The first 5 rows are patterns. Each new row is the sum of 2 different patterns, raised or lowered, with some noise. Before adding, each is slid sideways (what falls off one end comes back at the other), maybe read backwards, and multiplied by a number that may be negative. Names go in the order of the patterns.
Known rows, each followed by the names of its patterns:
[ -3   4  -2  -1   2   6   6   7  -9   4  -9  -3   8 -16   2  13   2  -6
  -3   2   3  -8   4   9   2   3   9  10   4   1   4   3   6   4   7   9
  15   7  -5  -2   4  -1 -10   0  -3  11]  (2)
[-13   2  -6   1 -13   8  10  -2  -9  -1  -3  11  11   3   1   6  -4  13
   0 -20  16   2  -3   4 -10   8   0   5   5  -1  -1  -2  -2   4   3   4
  -5   9  10   0   4   7 -16  -5   8   6]  (3)
[  2   2   4  -1 -11   2   7  -8 -22   0   3  -2   9  -9   5  -2   8   6
   3  13  -1   2  11  10   0 -18   0   4  -8  -8  -2   8  -6  -4 -15   5
 -11  -9   3 -19  -2   5   0   4  -5  -6]  (0)
[-12  13   1  11   1  -7  10   4  -9  -9   1 -11  10   0  -7   8   2   4
  -6  15   4   4   6   7   3  15 -18  -5   7  11  -7  -6   2 -12  21   1
  18   6 -14   1  14  -3   0 -11   3   0]  (4)
[  1  -9  -6 -14   5  20   3  12  -5  16 -13   4  -3  -6  15  -5  -5  -8
  12 -12  15   9   0  16   1   7  25   2 -22   5   7 -11  15  -2   1  -3
  11  -1 -16 -11 -12  11  11 -10  -3  -4]  (1)

New rows, each followed by the names of its patterns:
[-24 -18  -8  -4 -15 -15  -8 -15  12  -9  -7 -13 -21 -15 -14 -17 -18 -13
 -16 -11 -25  -7 -12  -2  -9 -13 -16  -9 -29 -24  -6 -37  -6  -4 -19 -15
 -16 -10 -17 -12  -8  -3 -10  -8  -5   4]  (2) (4)
[  2  12 -11   2   5  -9  10   6  13   5  22   9 -11   6 -22  -4   1   6
 -14   4  11 -20   5 -13  12  14 -13   2   7  11 -11  -2   6 -19  -8  31
   7   9  15  -5  15  16 -17   3  -7 -14]  (4) (1)
[ -8  -8  30  13  24   7   4  18  18  -9 -10  17   6  28   8  -8  15   9
  13  -9  30   6   7  28  12 -11  15 -11 -10  12  10 -12  10   0   3  30
  11  12  17  -4   6  31  -9  11 -12   8]  (4) (1)
[-19  -3 -13 -13  13 -10   8   0  -1 -14  -3  12  -7  15 -17 -11   8  -3
 -32  -1   6   3   4 -12  -8   5   9  -2  -9   2   2  26  -1  -5   0  11
  -4 -22  15   8 -11  16  -2 -34 -16   4]  (3) (1)
[ 11   7   4  -9  -2   4 -18 -10  -8 -15 -11  -3  18  -2  -3   6   2  -4
  -9   7  -1  13   5  10   9   2  26   3 -14   1  13  -1  10   9  -4   6
  -4   8  -4  -7  10  26  -2   2  -6  -3]  (2) (0)
[ -6  22  12  -6  11   8  15  13  -1   3  -6   2  -8  13  -8   3  -8 -13
  11  -8   5   1   7  19  -7  -9 -15   8   2  -3   1  -7   9 -23 -13  -2
   0   0   2   1   7  10  -9  16  -4 -18]  (4) (1)
[ 3  5 -1 11 13  1 -8  2 22  4 -6 11  8 14 -5 12  7 16  2 17 16  8 13  9
 -6  2  8 -4 10 13  4 -3  2 15  5 -7 13 30  5  4 12  5 14  1  8 -1]  (2) (0)
[ -9 -27  -6 -16  13 -15   3   0 -11 -20   7  20 -21 -18  -4  -6  -8   0
 -11  -2  -4  -4  -8   3  -5 -13   7   0   9   4   0 -19   6  -7 -12   8
 -30   8   7  -9  12  -2   3  -8   5   8]  (3) (4)
[-10  -7 -23 -16 -19 -16 -17 -36   1 -21 -10 -12 -34  -7  -9 -23 -21 -17
 -28  -4 -14 -18  -7 -20 -10 -16  -6 -26 -10  -7  -9  -6  -7 -28 -21  -3
   0 -19 -11 -13 -24  13  -6   3 -21 -28]  (0) (4)
[ 29  13 -10  15   0  10  20   8  12   6  10  11   3  -8  15  26   6  13
   4  25  -3  11   3   2  18   0  -7  -2  26   3  20  20  21  26  15   8
  37   9  -6  16  16  -4  19   3  20   5]  (2) (1)
[ 30  16   2  25  14  16  20   5  33   9  10   9  29   6  10  14   1  33
  13  23  15  36  18 -10   7   4   9   2   8  11  21   6   6  -3 -12  13
  13  13  16  13  25  -2  15  17 -13  21]  (2) (1)
[-14   9   0 -18 -10  13   5   1  -7 -18  -4 -12  -2 -23  15  -7   5   1
 -34   5  -5  -4  -9  -4 -21 -17   5 -20 -10 -17 -23  -4   2  -6  -1  18
 -15   0   9   3  -8   5  12  13   2  -5]  (0) (1)
[-12 -21 -11   3   0  -9 -16 -13  21 -12  20 -15  11  -8 -25  -3  -9 -11
 -26   3 -13   7   6 -13 -13  -7 -13   5  -7  -1 -16   4  -9 -11  -2 -33
 -13  17   7 -12   7   2   1  16 -27   2]  (4) (1)
[ 10  -1  -7  17  -3   7   1   8  11   0   3 -11   5  17  -6 -13  -2 -14
  26  -2  13  16 -11   8   9  22 -16   1   3   4  -5  -3   3   6  -8  -9
  -6   8  -7  -9   6  -4  12   5   5 -12]  (0) (4)
[  4  -4  17   3   6   7   9   9   3   5  14   3  -4  -1 -23   9  -1   8
   8  -5  -2   9  18 -13  -3  -2   0  -5  -1   0   9   1   6   5  11  -3
  -4  28  -1  16  20  -1   5   7   1  -7]  (2) (4)
[  9   4  15   1   9  19   6  13   7  12  17  19  15  17  21  14  14  15
 -12  21  19  -5  15  13  19   6  12  17  13   4  13  17  15  15  21  15
  21  20  14  16  21   2  13  24  28   6]  (2) (3)
[-17   6  -9  -2  10  -2   4 -13   6   4 -26   3  27   5   2  19   8   9
  11  -8  10  -2  -2   1  18   8   3  -4 -15  15  -7  -3   0  10  13 -15
  -2 -10  -2  -3   2  -3  13  -2  -7 -19]  (2) (1)
[  2  -8 -19   7   4  -7   7 -10  -9 -10   8  -4   4  -9   2  16  -4 -18
  -4   0  15 -15  -7  -5 -16  14  -1  13   4 -16  -3   5  -1 -11 -19   0
  -5 -17  22   3  -1  -7   4   3   6  -9]  (3) (4)
[  0 -28 -19   5 -29  11  -8 -15 -29 -13  -7 -13  -4 -33 -14 -25  -7 -36
 -27   6  13  -7 -19  -9 -21   2 -31 -24 -11 -11  -3 -28 -25 -14 -27 -22
 -30  14 -22 -24  14  -8 -38 -30 -10 -27]  (0) (1)
[  6  -1  -6  12 -11  -1   8   4  -1  20   8  -1  -5  24  -2   9  -4  17
  -2  -8   3  18  15  13  -3  -5   5   4   0   8  -6  10  30 -10   3  13
   4   9  -2   6  -3  -6   6  13   7  -5]  (2) (3)
[  8  -3  19   5   8  19  14  -2   3  11   2  -5  -3   3  21 -11  16   7
  11 -14  19  19   4  11  -4   9   9  15  -4   6  23   9  25   8  -5  22
  15  -2   3   8  23  19  12   4   9   7]  (3) (1)
[ 17   9   5   7 -11   1  -4 -13   1   9   0  15   0  -2   1  -1  10 -22
   9 -14  -4  23  -8 -24  -1   6 -15   8 -15 -13  16 -15   5   2   9 -24
   2   0  -7   6 -15  -5   3   1 -22 -12]  (4) (1)
[  8 -22 -13 -11 -18  -2 -23  -5 -20 -18 -21 -13  -8 -13 -20 -10  -6  -2
 -17 -19  -9 -14 -17   1  -6 -12 -12   0 -14  -1 -12  -9 -18 -20 -14 -11
 -11  -1 -22 -36 -10 -16 -26  -7 -31  -8]  (2) (3)
[ -6  16  -9   6  -1 -13   7   9 -18   1  17  -7  -8  15  -9   3   1   6
  -3   5  15   7   8  -4 -10  17   3   8   2  -1  20  13  -9  -7  -2  -5
   5 -15   5   3   6  13  -5   0   0  17]  (3) (1)
[  0  22  26  15  23  27   2  33  -4   8   7  29  -3   6  21 -13  25  -3
  13  14  36   8  -2  14   2  21  -4   7   3   9  19  -4  11  -4  -4  25
  23  10  25  13   1  11   7  -1  16  28]  (4) (1)
[ 5 -9 11 32  6  5 20 -4  7 10 20  6 12 29 31 26  7 -3 25 14 20 14 21 15
 22  5  2  9 10 21 -6 37 10  9 19  4 20 18 20  9 22 -6  5 12 -7  7]  (2) (1)
[-18   2 -10 -20   8 -19 -31  -9 -23 -21  -2 -16 -26  -4 -17  -2 -13  -4
 -14  -5  -6  -7   7 -19  -6 -15 -10 -21 -11   5   0   7  -6 -11 -10   0
 -19 -26  -2  -5  10 -13 -16 -10 -12  -7]  (2) (1)
[-12 -11  -7  -9 -13 -12  -1 -29 -13 -24 -11 -21 -13 -26 -15 -15 -14 -22
 -15  -8 -11  -1 -31 -19 -33 -15  -1 -11 -28 -25 -11 -11 -25  -9 -14 -28
 -19 -16 -15 -13 -29 -13  -5 -19 -13   5]  (0) (4)
[  0   7 -10 -20  -3   1  -2 -16   3 -11 -11  12  -9 -27  -8  -3 -20  -7
 -10 -18  -5 -16   0  -7  -9 -20   5  -5 -22   8 -24 -10 -16 -17 -19  -8
   6  -3  -2 -11  -2  -9   6 -20 -17  -6]  (2) (1)
[  7  12  -6  -2  -8  -4 -13   5 -15  14  20  -4  26  -6   4 -12   9   1
  -6  11   5  -8 -14  10 -11   7   0  -2  15  -1   5  18  -1 -24  -2  -6
 -15  19   1  -2   0  20   1  -9 -18  -6]  (2) (1)
[-6  6 16  9 11 17 12  8  5 14  2  4 10  9  9 34 18 -5 -2 22  4  1  5 13
 10 -6 12 11  7 11  3  2 11 -3  5  1 -8 14  8 -5 17 11 -3 12  1 10]  (2) (3)
[  6 -11   0  13   4  -2  12   0   8  14   0  10 -15 -10  -5   6 -18  -7
  -5  -4   4  -5   2  -3  11   5  -9  -2 -18   0 -16  -9  -3 -11   5  -2
 -11 -21  -8   6  -4 -11  -2  14 -11   3]  (2) (1)
[ 14   1 -15   1 -21   1 -14   7  -5  -1 -31  -4   0 -17   4   0 -28  -2
  13  -5 -12   1 -17  -4   0   1 -13   3  -3   7   2 -11   2 -17  -3  11
  -9   7   0   9   2  -9  -9 -14  -9 -19]  (3) (1)
[25 -5 15  5  9 14  3 27 11  0 10 19 12  7  6  7 11 17  0  3  6  8 19 20
 20 13  2 30 11 18  3 20 10 10  8 15 24 11 -6 -6  5  9 -5 10 -5  4]  (3) (0)
[-22  -4   6  -4  -8 -15   2 -24   1 -29 -18  10 -19 -13 -19   0 -16  10
  -5 -13  -2 -13   2  17 -19 -33 -11  -4 -31   6  -9 -15 -25   3 -10 -26
 -16 -17  -6   1 -20 -12 -17 -12 -21 -18]  (3) (1)
[ -4   2 -10  -5   6   8   4   8 -16  -6   3 -11 -14  -8  -3  -9 -10  -6
 -11 -11  -5 -13  14   4 -17 -11  -6  -2  -2  -6 -21   3 -19 -14   5  -5
 -14  -8  -2  10  -6  -3  10  -9  -3 -13]  (2) (4)
[-12 -27   2  -9  -4   4 -18  -4  14 -17 -22 -10 -16   6 -13   1 -13 -14
  -6 -15   2 -15  -1 -24   3 -34 -13  -3 -28 -24 -10 -28 -10  19  -5 -20
   5 -20  -5 -11  -9 -20  -9  10   5   1]  (3) (1)
[ 21 -16   3   6 -15  16  -5 -22  -2   9   1  -1   5 -13  -4  -1  11 -11
  -8  16  27   6 -12  -7  -3   8  -3   0  -2  -3   5 -17 -13  -5 -20  -7
 -13  25  -4  -4  11  -4   4  -6  10  -5]  (0) (1)
[-20   1  -3 -15 -16   0   7 -11 -17 -30 -17 -23 -10 -34   4 -16  -9 -12
 -17  -7 -14   4 -20   5 -16 -21 -18 -18 -12 -24 -30 -21  14 -14 -18   6
 -22  -7 -22 -10  -9 -14 -12  -3 -17 -10]  (4) (1)
[ 24   8  -1  -4  16   5 -12  14   2  23   9   5  -5  10   7   1   9   1
   7   9  -5  12  13  -7  -5  15  19  -5 -13   7  -9   8   6  18  13  -1
   7  19  24  -6   6   1   5   5   7  -1]  (2) (4)
[  2 -17   2   8 -24   5  -9 -21  -9  33   8  -6   8 -12   3  13  16  -4
   4  24  11  27  -7 -24  27   7   5   6   3  16  16   3 -11  -1  -9   7
 -14  20   3  10   5  -4  17   9  15  -3]  (3) (1)
[ -2   1 -22   3 -12 -15  -7 -17  -1 -12 -37  -9  26 -15  -9  12 -21   4
 -11  -7 -19  -6  10   6   2 -11 -23   6  -3   7  -4   0   2  11 -15 -33
 -13 -20  -4 -24   5 -10  -3  -3 -25  -7]  (2) (1)
[  0   6 -14  -6   8  -2  -1  -7   4  11   5 -13 -10  14 -11  -1 -13  -1
   2  -5   3 -21  -5  -3  -8 -10   3 -22 -17  -4   1  -4 -12 -14   2  14
 -13  -4   9   0  -5   6   6 -12  12  10]  (0) (1)
[-17  -4 -24 -21  -4   4 -19 -12  -1 -16  -2 -16  -8 -19 -18 -17 -23  -7
 -10 -23 -23  -8   5 -22 -15  -5  -9 -18 -21   1  -9 -14 -12  -7 -14 -14
  -5  -8 -15  -9 -17 -11 -11 -14 -20  -9]  (2) (0)
[ 13  -7  17   8   7 -17   5 -24  14  17  17  21  -2   5  15  31 -12  -2
  11  12  16   5 -13  15   4   8 -10  23   3  -4  35   7  -4   9   5 -13
  14   0 -13  16 -12  25  12   9   5  13]  (4) (1)
[-13   2   3 -16  -6   2  17  11  -9   1  14  15  24  -3   4   8  -8   8
  14  12 -20  14   6   2   2  12   4  16  -5   9   7  12  -3  -1   9  -7
  -3   2  -8  10  12 -16  20  13  -6  19]  (3) (4)
[ 16  13   7  -5   8  10  17   4  -8  11  19   2  16   1  16   1  13  19
   2  18   0   4  19  22   3  -8  15  11   8  -8   5  16  -5   4  -7  20
  -1 -10  13   4   5  25   0  12   0  -2]  (0) (4)
[-14  -1  -3 -10 -12 -18 -17   9   8 -29 -15 -25  -6 -13  -4   0 -15 -13
 -10   1  -4 -14   2   6   1  -4   7  -8  -4   1 -18   6  -9 -13  -3  -7
  -9 -14  -4  -2 -15 -11  13 -10  13  -3]  (3) (1)
[-25 -12 -24  -3  -6 -18   0 -25  -6   3  -2 -27 -15  -7 -17 -12 -30 -22
 -22 -11 -20 -27 -25 -23 -11 -16 -29 -18 -18 -22 -23  -9 -26 -13   1  -7
  -8 -29  -6  -8 -20 -13  -9  -9  -8 -25]  (2) (1)
[ -3   9 -11   2   1   9   0  12 -27  -1  -2 -22   3 -14 -16   4  24  -2
  -7   9  -9   0   9   0  -9  -7  14  14   9 -13  -3  21  10  10   3  13
   8  15  -3 -14   6  -3   8 -13  20   1]  (2) (1)
[ -8  -6  22  -6 -16  -4  -6   3 -10  -6  -4 -12 -13 -14  -6 -12 -19 -14
  -6   5  -7 -12  -2  -3  -9 -20  -6   2   6 -11   3   8  -6  10 -11  -5
  -8  -6  -1  -2 -10 -10 -12   2   0   1]  (2) (0)
[  2  -4   8  11  -8 -25 -21   3  12 -15   2  -9  12 -23  11   9 -24  -7
  20   2   7  22   0   8  17 -17  18 -10 -23   5  13 -10  -2  -7  -8  13
  -4  12  -1  15   1 -17  -5  -8   1 -11]  (3) (1)
[ -8   4  -8   4 -10  -3  22   6   1   0 -15   9 -10   7   0   2  -2  -5
   7  -4  -2   4  17   1  11   0 -14   2  -5  -5  -6 -22   6   7  -5  -8
   6 -16   2 -11  20  -3  -3   5  18  17]  (4) (1)
[ -7  -4  -2  -4 -18  -7 -37  -6  29  -6 -19  12 -13  11  -2   2   0 -10
  12   1   9  -4 -18   4   9  11  -2  16  -4  12   1 -24  -5 -14   9 -27
   8  -7  -3  -1 -16  -9  19  11 -16   0]  (4) (1)
[-10 -10  -5  -1  -9  -1   6 -20 -11 -22 -11   2 -10 -20  -3  -7  -9 -11
 -11  -3  -7 -25  -6  -9  -5 -12  -6 -15 -11 -12  -8 -20   2  -6 -15 -13
  -1  -5  -4  -8 -21 -11 -21  -3 -13 -10]  (3) (4)
[ 14  12  19  -1  14  -3   1   9  -2  -2  10  -2  -7  13 -16  19   8   5
  17   0   6  19   1 -12   7  10 -11  20   7   2   3  14 -10 -14   0  -3
  -2  12 -11  -1 -12   9   2  -4 -16   5]  (3) (1)
[  9  17  22  18   5   3  -1  16   7 -11  21   9   7  10  -7  10   8  13
   8   6  17   6   7  17  19  13  -5  17  35   4  17  25  -7  14  11  11
  -6  11   6  13  -4  21  10  12   4  19]  (2) (3)
[ 0 15  8 15 18 15  9 15  3 20 16 26 10 18 23 18 10  5 -5  5 16 13  2 12
  9 11 -4 12 19 12  0  9 19 19 20 19 20 18  0 22 29 -8 28 24  8 25]  (2) (3)
[  1  -8  -9 -14  -4  -3  -9  -4 -17  -8  19 -17   3   1 -12  17 -10 -12
  -8  -2   1  -4  -3   5  -8 -12  -7  -1 -16 -17  -6  -7 -10   7  -3 -12
 -12   1 -16  -4   1   8 -12 -10   6   3]  (2) (3)
[  8  -5   1  -3   3  20  -8   2  12   2  14  -2  -9   0   8  -1 -10   1
   9  -6  13  -2  16   3   6  10  10   7  -8  -1   6   7  -1 -12   1   6
  -4 -10  -5   8  -1  -6 -10  14  -7  -4]  (2) (0)
[ 10   1  11 -13  -9  27   9 -21  17 -18  -8  -2 -24  -9  -2 -21  10  25
 -11 -13  26 -12  10  -1  18 -14  -6  22  29   7 -12  -8   1  -5  11  -3
   7   4  17   0 -15   0 -14   3 -13   6]  (3) (1)
[15  7 16 12  2 19 12 22 15  7 24  8  9  4 14 15  6 12 16 15 17 16 10 30
 23 13 15 11 13 28  6  0 18 15  8 -1 17 10 22  2 28 19  3 20 28  7]  (3) (4)
